There are 4 ways to turn a row about zero (a turn may also mirror it). The second row of each pair is the first, turned, with some noise. The first 36 pairs use one turn. New pairs use 3 turns, one after the other, and a turn may come again.
Some pairs, each with its turns in order after it:
[-0.94  2.49 -0.90 -4.49  4.65  0.40 -0.44 -0.58]
[ 1.62 -2.98  1.84 -3.27 -2.75 -0.93 -1.76  3.53]  Z290

[-0.02  0.55  1.90  4.65  0.63 -1.08  0.56 -1.41]
[ 1.78  0.73  1.75 -2.67  0.94  2.80 -0.71  2.33]  Z93

[-2.19 -0.95  1.05 -2.05  2.06  3.69  2.12 -0.07]
[ 0.27 -3.63 -2.52  0.62 -1.27 -1.85 -1.98  1.23]  Z290

[-2.15 -0.02  0.08 -1.88 -0.30  0.21 -0.34 -0.98]
[-0.83 -0.60 -0.05 -0.93 -0.78 -0.94  1.70 -1.73]  Z93

[-1.19  0.09 -2.79  1.81 -1.78  0.03 -0.34  3.41]
[ 0.92 -0.69 -3.49  1.18  0.26  2.46 -2.04  0.12]  Z479

[-3.76 -1.04 -0.96  0.56  1.93 -0.27 -0.29  0.24]
[ 2.13  1.29  0.68  1.74  2.01  0.38 -1.38  1.74]  Z479

[ 1.28  2.03  0.14  0.34  0.86 -0.52 -1.91  0.31]
[ 1.48 -0.16  1.72 -1.70 -0.65  1.37  0.72 -0.60]  Z290

[ 1.17 -2.62  4.65 -0.18 -0.32 -2.07 -4.65  0.68]
[ 1.41 -5.63  4.06 -0.59 -1.02 -1.05 -2.39  0.59]  Z576

[-4.13 -1.74  0.48 -1.73 -1.34 -1.00  1.40 -0.38]
[ 0.31 -0.30  1.29 -2.71  0.45 -3.47  1.29 -3.02]  Z93

[-0.16 -0.28 -0.71 -0.33  0.00 -0.26 -2.51  1.78]
[-1.27 -1.55 -0.23  0.29  1.57 -0.39 -1.37  0.03]  Z576

[ 0.54  3.49 -0.37  0.52  4.65  0.19  3.26  0.97]
[-2.60 -4.70  0.42 -3.12 -2.21 -0.38  2.25  0.53]  Z290

[-0.02  1.49  0.20 -1.93  4.15 -1.63 -0.42  1.69]
[-0.18 -2.09 -0.10 -0.28  1.93  3.70  0.83  2.28]  Z576

[-0.98  0.11  0.31  0.29  1.06 -0.49  0.60 -2.44]
[-0.88  0.73 -0.05 -2.55 -0.23  0.48  1.18  0.34]  Z93

[ 0.92 -1.22 -1.07 -1.66  0.31 -1.91 -4.65 -0.70]
[ 1.54 -2.64  1.02  3.34 -2.33 -0.73  2.30  0.51]  Z479

[-0.39  0.24  0.07  1.47  1.61 -0.33 -0.73 -0.40]
[ 0.87 -0.36 -0.20 -1.08  0.28  1.68 -0.79 -0.34]  Z576

[-1.10  4.41  2.79 -0.02  1.37 -3.13  0.12 -0.93]
[ 2.60 -0.30  3.34 -1.35  2.76  2.54  2.35 -1.09]  Z576

[ 0.48 -0.24 -0.42 -2.78 -1.29 -0.01 -0.12  0.01]
[ 0.73  1.18 -0.05 -1.07  0.41 -1.90 -1.81  0.20]  Z290

[ 0.82  1.70  2.65 -1.12 -0.21  0.28  0.50 -1.19]
[-1.61  0.50  0.88 -1.66  0.66 -0.73  2.65 -0.85]  Z479

[ 0.09  1.70 -0.10 -2.43 -4.65 -0.51  0.13 -0.56]
[-1.04  1.20  1.95  0.81  1.03 -3.97  2.78 -0.51]  Z576

[ 1.44 -0.53 -0.48  0.28  2.77 -1.26 -1.37 -0.81]
[-2.32  0.89 -1.15 -0.37  0.67  2.32 -1.27 -0.17]  Z93

[-1.57 -2.84  4.27  0.05  0.32  0.29 -0.76  1.10]
[-1.30 -3.11  2.15 -1.74  3.20 -1.22 -0.78  0.64]  Z93

[ 3.30 -1.23  2.89  0.92  0.02 -0.22  0.08  1.43]
[ 0.92 -1.92 -0.34 -3.92 -1.16 -1.44  1.08  0.23]  Z479

[ 0.24 -0.96 -0.10  3.88 -1.07  0.23 -3.37 -0.03]
[ 2.72 -2.48 -2.62  1.27  1.09 -2.32 -0.54 -0.84]  Z479

[-1.41  1.25  1.04  0.29  4.65  1.45 -1.01 -0.84]
[ 0.82 -3.96  0.79  0.13 -2.54  1.85 -0.25  1.87]  Z290

[-2.31  0.11 -0.23 -2.44  4.14 -1.82  0.52  2.75]
[-1.33 -2.07 -3.52 -1.91  0.02 -1.07 -2.42 -3.00]  Z93

[ 0.30  1.85  0.08 -1.53 -3.10 -0.77  0.93 -0.24]
[-0.46  0.62  1.29  0.63  0.66 -2.35  2.99 -0.55]  Z576

[ 1.45  1.03 -0.27 -1.85  1.39 -2.72  0.80  1.28]
[-0.87  0.89  0.43 -3.97 -1.29 -0.20  0.37  0.85]  Z290

[ 1.00 -0.25  4.65  0.73  2.48 -1.24  3.09 -0.14]
[-2.06 -0.39 -3.06 -0.23 -4.98  1.62  1.02 -0.83]  Z290

[-1.04 -2.76 -0.99  3.62  1.26  0.61 -1.25 -0.18]
[-1.43 -1.23 -0.66  2.62  2.03  3.47 -0.08  0.85]  Z290

[-0.15  0.12  0.28 -0.02 -0.61  0.41 -0.07  2.17]
[ 0.36  0.62 -1.46 -0.65 -0.55  1.30  0.55  0.45]  Z479

[-1.23  0.34 -3.03 -3.56  4.63 -2.34  1.10  0.03]
[ 1.08  0.59 -1.82  1.96  3.54  3.14  0.70  4.71]  Z576

[-0.80 -0.67 -1.54  0.00 -1.28 -0.69 -0.53  1.39]
[-0.75 -0.68 -0.58  1.89  1.21 -0.87 -0.81 -0.74]  Z576

[-0.42  0.35 -2.81 -0.79 -0.63 -0.60  2.58  0.45]
[-1.65  0.60  0.41  0.57 -0.42  2.58 -2.27 -0.53]  Z479

[-0.22  3.73 -0.46  0.13 -0.64 -0.21  2.40 -3.83]
[ 2.38  2.10 -1.56 -1.88 -2.08  1.07  3.72  1.32]  Z93

[-1.01  3.17 -0.49  0.36 -1.19  0.31 -0.87 -0.52]
[-1.44  0.34 -1.49  1.77  1.22 -0.01  1.08 -1.40]  Z479

[-0.02  0.31  0.36  0.73  1.72  0.44  1.16 -0.16]
[ 0.00 -0.01 -0.73 -1.54 -0.55  0.00 -1.05  1.04]  Z93

New pairs, each followed by its turns in order:
[ 0.62  0.15  2.52  0.05 -0.48  1.04 -1.49 -0.79]
[ 1.43 -0.39  0.45 -2.68  0.13 -0.39 -0.65 -0.65]  Z93 Z479 Z290

[ 0.46 -0.12 -4.65  2.62 -0.02  1.78  0.11  3.39]
[ 1.82 -2.09  1.05  5.23  0.43 -0.19 -0.02  2.56]  Z479 Z576 Z479

[ 0.61 -1.82 -1.39  0.40 -4.58 -0.48  2.73  4.65]
[-1.61  4.54 -0.78 -0.16  3.43 -4.32  1.47  1.16]  Z290 Z93 Z576

[-1.86  0.94  2.10  3.75  2.12 -0.30  0.95  0.13]
[-1.97 -0.39 -0.37  2.16 -1.10  3.26  2.06 -1.85]  Z290 Z479 Z93

[ 0.81 -0.65  0.63  0.76  0.36  1.04 -2.77 -0.11]
[ 2.56 -0.97 -0.71 -0.61  0.14  0.81  0.57  1.11]  Z576 Z576 Z479

[-0.10 -0.16  1.31 -0.69  1.87 -0.68  0.47  1.21]
[-0.11 -0.96  0.27  0.59 -0.25  1.10 -1.85 -1.21]  Z93 Z576 Z93

[-0.80  0.31  2.49 -3.18 -0.14 -0.79  3.06 -0.25]
[ 0.73  2.26 -0.71  0.74  1.19 -3.60 -2.55 -0.80]  Z479 Z93 Z93

[-0.65  3.25  2.06 -3.67 -0.11 -3.98 -0.69 -1.79]
[-1.54 -2.84 -5.19 -0.86  0.21  1.51  2.78 -1.72]  Z479 Z479 Z93

[ 1.92  0.07 -0.99 -2.11 -1.01 -0.57  1.72 -0.96]
[-1.90 -1.24  1.42 -1.27 -1.81 -0.27 -0.80 -0.42]  Z93 Z479 Z93

[ 2.92  0.20 -0.27 -1.73  4.61 -1.96 -0.22 -0.24]
[ 0.82  2.60  1.53 -4.08  3.42 -1.07 -1.12 -0.06]  Z290 Z93 Z93

[ 0.45 -0.22 -3.17  4.65  0.01 -0.17 -0.82  1.62]
[ 0.39 -3.91 -3.72  0.69  0.98  1.57 -0.78 -1.62]  Z290 Z479 Z93

[-1.85 -1.28 -0.43  0.14 -0.26  3.11  0.25 -0.98]
[-0.45 -1.31  2.65 -1.51  0.26 -0.07 -0.74  1.69]  Z93 Z93 Z479

[ 1.19 -0.81 -0.79  0.42  0.17 -4.65 -2.03  3.31]
[-0.32 -5.08  0.15 -0.46  0.47  2.45  1.99 -2.48]  Z576 Z93 Z93

[ 0.31 -0.12 -2.53  2.22 -1.89 -0.21  0.65 -3.37]
[-2.85 -0.51 -1.43  0.99  2.44 -1.86  0.85 -2.28]  Z290 Z290 Z290

[ 0.43 -0.21 -0.07 -2.20 -1.27  0.95  0.13  1.04]
[-0.64  0.30  0.74  0.36 -1.77 -1.07  1.62  1.07]  Z479 Z576 Z290

[ 0.25  4.03 -0.23  4.65  0.20  4.07  0.60  0.32]
[ 0.32 -5.43  1.84 -2.35  1.44  3.48  0.00  0.12]  Z479 Z576 Z290

[ 0.65  1.25 -3.55 -3.50  2.25 -0.48 -0.44 -0.89]
[ 4.76  1.77 -0.46 -2.44  0.70 -0.77  0.45  1.44]  Z290 Z576 Z479

[-0.19  2.28  0.69 -0.61 -0.34  0.60  0.69 -0.81]
[-0.62  0.66  0.97  0.09 -1.81  0.48  0.06 -0.91]  Z479 Z93 Z479

[ 0.01 -0.56  1.21 -0.68  0.94  0.14  2.25  0.96]
[ 0.01 -0.36 -1.33  0.72  0.79  0.53 -0.29 -1.87]  Z93 Z479 Z290

[ 0.41  0.89 -3.21 -1.04  1.87 -3.36  1.98  0.02]
[ 4.49  1.49  1.19 -1.86 -0.60 -0.12  1.71  0.27]  Z479 Z93 Z479

[-0.19  0.43  1.86  0.82 -1.67  0.65 -0.29 -0.79]
[-0.17  0.28  1.09  0.72  1.52 -1.46 -1.31  1.23]  Z93 Z290 Z290

[ 0.11 -2.65 -0.40 -0.94 -0.26  0.38 -0.17  0.67]
[-0.49  0.40  1.00  0.81 -0.82 -0.21 -1.77 -1.75]  Z479 Z479 Z479

[-0.82 -1.43  2.34 -1.40 -1.09 -0.89  3.05 -1.96]
[ 0.45  2.88  0.91 -1.77  0.87 -1.84  2.88  1.48]  Z576 Z576 Z93

[-1.16  0.08 -4.17 -0.25  0.28 -0.93  0.42  1.00]
[-1.35 -2.26 -0.72  0.58 -0.88 -2.24  0.92 -2.30]  Z93 Z93 Z290

[-0.76  2.55 -1.66  3.61 -0.10  1.40 -1.07 -0.21]
[ 3.38 -0.50 -1.08 -1.79 -0.51  0.29  3.35 -0.86]  Z576 Z290 Z479

[-1.12 -0.73  0.72  1.95  0.33  0.34 -0.87  1.87]
[-0.25  1.32  0.08 -0.02 -1.05 -1.09 -1.87 -1.74]  Z479 Z576 Z93

[-4.29  2.26 -1.92 -2.18  3.42  0.40  0.46  2.94]
[-0.08  2.32 -4.12 -1.06 -5.14 -0.24  1.16 -1.76]  Z290 Z479 Z479

[ 0.91 -0.41 -4.65 -0.38  1.09  2.33 -0.13 -0.27]
[-3.18 -0.90  2.47 -0.16  1.99  1.75 -0.93 -1.57]  Z479 Z479 Z290

[ 4.16  0.45 -0.30 -0.08  0.76  0.07 -3.74  0.55]
[-1.49 -0.85 -4.72  0.17  1.89 -1.20  1.51  1.61]  Z290 Z93 Z290

[ 0.42  0.12 -1.07 -3.10 -0.40  0.50 -2.08  0.65]
[ 0.22 -0.39  3.17  0.34  0.08 -0.09 -2.04  1.09]  Z479 Z479 Z290

[-0.78  1.13 -1.13  0.97 -4.65 -0.68 -0.20  0.63]
[ 1.19 -0.05 -2.80  1.44  0.30 -1.75  3.10 -1.17]  Z576 Z290 Z290

[-1.19  0.09  3.89 -1.29  0.80 -0.47  1.12 -0.13]
[-0.60 -1.49 -2.95  0.10 -0.60 -2.71  0.81 -1.29]  Z479 Z576 Z290

[ 0.36  4.47  0.59 -1.03 -1.49  4.65  0.58  1.37]
[-2.80 -0.70  1.69  0.74 -2.47 -0.60 -0.12 -5.63]  Z479 Z93 Z479

[-0.71 -1.71 -0.39 -0.46  1.60  0.80 -0.01  2.19]
[ 1.47 -0.79 -0.13 -0.93  0.57  2.18 -1.69  0.91]  Z290 Z290 Z290

[-2.23 -1.08 -2.33  2.37  0.68  0.24  4.23 -0.10]
[-3.30 -0.78  0.80 -1.22 -0.79  0.19  4.13 -1.96]  Z93 Z290 Z479

[ 0.89 -1.28 -0.95 -1.98 -1.69 -4.02 -0.32 -3.47]
[ 0.04  0.07  3.24  3.93  1.82 -0.22  2.72 -2.03]  Z479 Z290 Z290

[ 1.30  0.46 -1.38 -0.81 -4.65  0.13 -0.08 -0.20]
[-2.47 -1.26 -2.48 -0.79 -2.57  0.29  1.43  2.15]  Z93 Z93 Z479

[ 0.33  0.91 -0.29 -3.48 -0.70  1.89 -0.48  0.80]
[ 1.56 -0.90 -0.30  0.25  0.07 -1.70 -0.09  3.56]  Z576 Z93 Z576

[ 1.95  2.42 -1.32  0.05  1.92  0.28  4.31 -1.53]
[-1.23  1.67 -0.87 -3.14  3.22 -0.59  0.70 -2.99]  Z576 Z290 Z93

[ 4.65 -2.05  4.07 -1.61 -0.53  3.18 -0.25 -0.52]
[ 3.96  1.21 -1.13 -3.29  2.52  0.68 -3.58  3.06]  Z479 Z576 Z93

